The rows come from 4 hidden closed curves, with some noise, and rows from the same curve form a group. Each curve winds through 4 dimensions. The rows are also pushed far along 3 directions, which tell nothing about the answers.
Known rows, each followed by its group:
[ 7  4  1 -3  3 -2 -1  5  8  1  7  6 -3  7  2  0]
Q_752
[  6   4 -12  -5  -1  -1  -9  -3  -1   0   7   5  -1   3  -5   1]
Q_752
[  5 -12  -2   2 -10   0   9  -3  -2   7 -14  -4   0 -23 -10  -7]
Q_409
[ -9  -1  -9  -2   7  -2  -3  15  -6 -11  12 -14  -7  25  -1   6]
Q_314
[ -7  -5 -12   3   2  -5  21  12 -13  -2  -2 -19 -10 -14 -15 -10]
Q_409
[ 1 -1  5  6 -4  0  7  4  4  2 -5  3  2 -4 -2  0]
Q_752
[ -2  12  -1 -12  10   6 -21  -9   0  -7  19  17   8  31   3  21]
Q_752
[  7   2 -23  20 -19  -2   8  15  -3  -4  -8 -10  -6 -11 -13 -16]
Q_752
[  6   0  -7   5 -12   1 -17  -1   6  -1  -5   9   4   6   3   5]
Q_546
[  0   1 -22   9  -8  -2  -4  17  -6 -10   4 -13  -7  12  -8  -3]
Q_546
[-17   1  16  -8  14   5   3 -17  -7   3  -5   7   8  -8  11  11]
Q_546
[ -4   8 -13   6   4  -2   4  30  -3 -18  23 -16 -10  40  -9   3]
Q_546
[-10   1  -5   2   4   7  17  12  -7  -7   5  -8  -4  10  -5   5]
Q_752
[  0  -3  14  -7  11  -6   7 -12  -2   7  -4  -7  -3 -23   5 -15]
Q_314
[ 12  -9   0  -4  -5  -5 -12   2   5   1   0   1   0   2  -7   1]
Q_314
[-6 -1  6 -5  9 -5 -8 -7 -2  0  0 -5  0  1 11  0]
Q_314
[-3  6  3  0  7 -5  5  1 -1 -1  2 -2 -3 -4  2 -4]
Q_409
[ -3  -1   6  -4  12  -4   8   8  -2  -4   8 -14  -8   5   2  -7]
Q_314
[ -7   1  13 -18  20  -2   7 -26  -7  12  -3   0  -2 -28  13  -7]
Q_752
[-20  -5  10 -12  19   4  20 -15 -18   5  -2 -19  -3 -19   7  -6]
Q_546
[-16   2  12 -12  20  -2  12 -17 -14   3   2 -11   0 -16   6  -5]
Q_546
[-6 -1 10  0  6 -1 11 -1 -3  1 -1 -6  0 -6 -1 -3]
Q_546
[  6   0   5 -12  11   4 -12   6   4  -7  16  11   0  25  -1  14]
Q_409
[ 16  -5 -16   9 -13  -8   4  23   7  -2   0  -8 -11   0 -16 -11]
Q_752
[-10  -4   0   2   0  -2   3   4  -5  -2  -4  -6   0   2  -1   5]
Q_314
[ 5 -5  1  2  0 -5  8 11  0 -1 -3 -4 -6 -8 -8 -7]
Q_409
[-5  0 -7  4 -3 -4 -1  0 -5 -1 -5 -4  1 -6 -4  0]
Q_314
[-8  7 -1  4  0 -4 12 -4 -2  4 -3 -6  0 -9  0 -5]
Q_409
[ -5  -4   9 -11  13  -1  11  -6  -8   3   2  -9  -3 -12  -1  -6]
Q_314
[-10   6  -2  -2   7  -4  -6  -4  -5  -3   4  -1   2   6   5   5]
Q_314
[ -1   5  10  -7  10  -7  -4 -24   0  10  -7   4   3 -24  13  -9]
Q_752
[-11   9   7 -10  18  -2   1 -15  -7   2   4  -1   0  -6  12  -1]
Q_409
[-9  5 -3  2  2  8 11 -6 -8  1 -2  0  1 -8  2  0]
Q_752
[ 2  3  6 -6  6  0 -3  1  3 -3 13  0  1 18  2  3]
Q_546
[-11  -8   0  -6  10  -1  21  -6 -16   4  -8 -16  -6 -28  -6  -9]
Q_409
[-17  -2   6   6   5  -7  16  -8 -10   5 -18 -16  -3 -31   8 -13]
Q_314
[  7   1 -11   4  -7  -8   3   7   1   1   0   0  -3  -6 -17  -4]
Q_409
[  8  -5  -1   7 -10  -3   0   9   4  -1  -3   2   2   0 -14   0]
Q_546
[ 10  -2 -13  12 -14  -7   0  13   2  -3  -2 -14  -6  -3  -9 -16]
Q_546
[ 5  7  2  3 -3 -6 -1  2  8  2  2  8  1  1 -4 -1]
Q_409

New rows, each followed by its group:
[  3   7   2  -1  -3   7  -5 -10   4   3   1  18   9   2   1   8]
Q_752
[ 1 -8  4 -1  1  5  4  8  0 -3 -1 -3 -2  4  0  1]
Q_409
[ -3   4  -9   2   0   9   5  20   0 -11  15   3  -1  33  -9  16]
Q_752
[  2   6 -17   9  -3  -5  -3  22  -2 -15  13  -9  -6  24 -11   0]
Q_546
[  7  -6   5  -3  -8   3  -5 -13   4   9  -8   9   7 -11  -1   3]
Q_409
[-18  -3  12 -15  28   2  18  -7 -17   0   1 -14  -7 -15   8  -4]
Q_409
[ 18   2 -12   4  -8  -5 -14  23  11 -10  13   9  -5  25 -15   5]
Q_409
[ 4  5 -3 -3  7 -4 -4  7  1 -6 11  3 -4 13 -4  3]
Q_409
[ 18  -8  13   0 -16  -2 -10 -18  13  15 -18  14  10 -27   0  -7]
Q_546
[-9 -3  6 -7 13 -1 14  4 -5 -1  3 -9 -6 -1  0  0]
Q_752
[ 9  4 -5  2 -4 -2 -8 14  7 -8 15 -2 -2 26 -5  1]
Q_546
[-20  -5  11 -15  25   0  21  -8 -19   2   2 -22  -7 -14   5  -5]
Q_314
[  5  -3   2   3  -4  -2   1   5   1   0  -2   1   2  -3 -10   0]
Q_546
[ 10   0  -8  10 -14   1 -11  24  11 -11   8  11   3  32 -15  15]
Q_546
[ 17  -4  -4   4  -9  -1  -9  22  11  -8   6   8  -3  19 -14   5]
Q_409
[  6   0   6   8 -11  -9   4 -17   6  14 -20   2   4 -38   2 -18]
Q_409
[ 0 -9 -1  5 -7  4 11  9 -2  0 -6 -8 -2 -4 -6 -3]
Q_409
[-1  4 -6  2  3 -5  0  9 -5 -7  9 -8 -3  9 -8 -3]
Q_546
[-5 -1  5  0  2  7  3  3  0 -3  2 -4  0 11  7  3]
Q_409
[-15  -3  -5   9   4  -4  15  25  -8 -12   5 -21  -8  16  -7   0]
Q_752
[  6  10 -17   4  -5   0 -23  19   5 -17  19  10   1  45  -7  18]
Q_546
[-15   8 -16   7   2   0  16  16  -9 -10  12 -17  -7  19  -5   1]
Q_409
[ 10   3  -5  -2  -6  -6 -14 -14   1   6  -5   7   3 -15  -2  -6]
Q_752
[  2  -4   9  -2   5  -5  10   3   0   2  -1  -8  -4 -10  -2 -10]
Q_314
[ -5   6  18 -12  12   9 -11 -18   5   3   7  14  10  14  19  14]
Q_409
[ 12   6   1   8 -11  -7  -7  -1  14   5  -3  12   4  -3  -3  -3]
Q_409
[  8   4  -8   5  -7  -5 -23  15  11 -10  10   7   1  34  -1  11]
Q_314
[ 19  -1  -1  13 -23  -6 -22  -3  15   4 -16  21  10 -11  -4   0]
Q_546
[ -5   7 -18   8  -1  -2   4  14  -8 -10   7 -13  -7  10  -4  -5]
Q_752
[  6   1  10 -10   4   2 -10 -11   5   3   8   7   5   8   4   5]
Q_546
[ 18 -10  15  -4  -8   0 -12 -14  11  11 -14  17   8 -21   1  -2]
Q_409
[ -3   4   5   4   4  -5  14   2  -1   1  -2  -6  -3 -11  -1  -9]
Q_314
[  9   0   2   5 -12   3 -16   0  13   0  -4  16   8  11   4   9]
Q_546
[  9  -9  -8   2  -6  -8  -2   9  -1  -1  -2 -13  -7  -7  -9 -12]
Q_314
[-12  -9  18 -10  12   3  17 -19 -10  10 -13  -6   2 -31   7  -5]
Q_409
[  6 -10  -2   5  -4   0   8  17  -1  -4  -4  -7  -6  -2  -9  -5]
Q_409
[ -2  -7  -1   3   0  -8  -1   1  -4   1  -7 -15  -4 -12   2 -11]
Q_314
[  6  11 -13   7  -8   2  -8   5   4  -6   8   8   1  15  -3   2]
Q_752
[ 18  -7   0   2 -16 -11 -25 -16  10  11 -16  10   7 -23  -2  -7]
Q_314
[ -7   7  16 -10   9   6  -4 -24   2   7   3  12  10   3  16  11]
Q_409
[ -6   9  12 -10  16  -1   0 -14   1   4   5   5   1  -3  15   0]
Q_752
[-10  -7  -8  -4  10   3  16  15 -15  -9   6 -19 -11   3  -7  -3]
Q_409
[-12  -7  -9   7   2  -4  33  15 -16  -1  -8 -26 -12 -22 -15 -13]
Q_409
[-4 -2  7  0  2 -5 -7 -3  3  1 -4 -1  2  1  8  1]
Q_314
[  9   5   1  -3  -7  -2 -16 -22   6   9  -4  13   9 -10   4  -1]
Q_409
[  4  -8   2   5  -7  -8   2   6   2   2  -8  -5  -1  -9 -10  -4]
Q_752
[ -5   8   3  -6   9  -1  -4 -12  -2   1   4   1   1  -2  10  -1]
Q_409
[-13   4  -6 -10  14   3   7 -10 -15  -1   6  -8  -4  -5   3  -1]
Q_752
[ 8 10 -5  8 -6 -7 -9  7  9 -4  6  9  2 12 -4  2]
Q_314
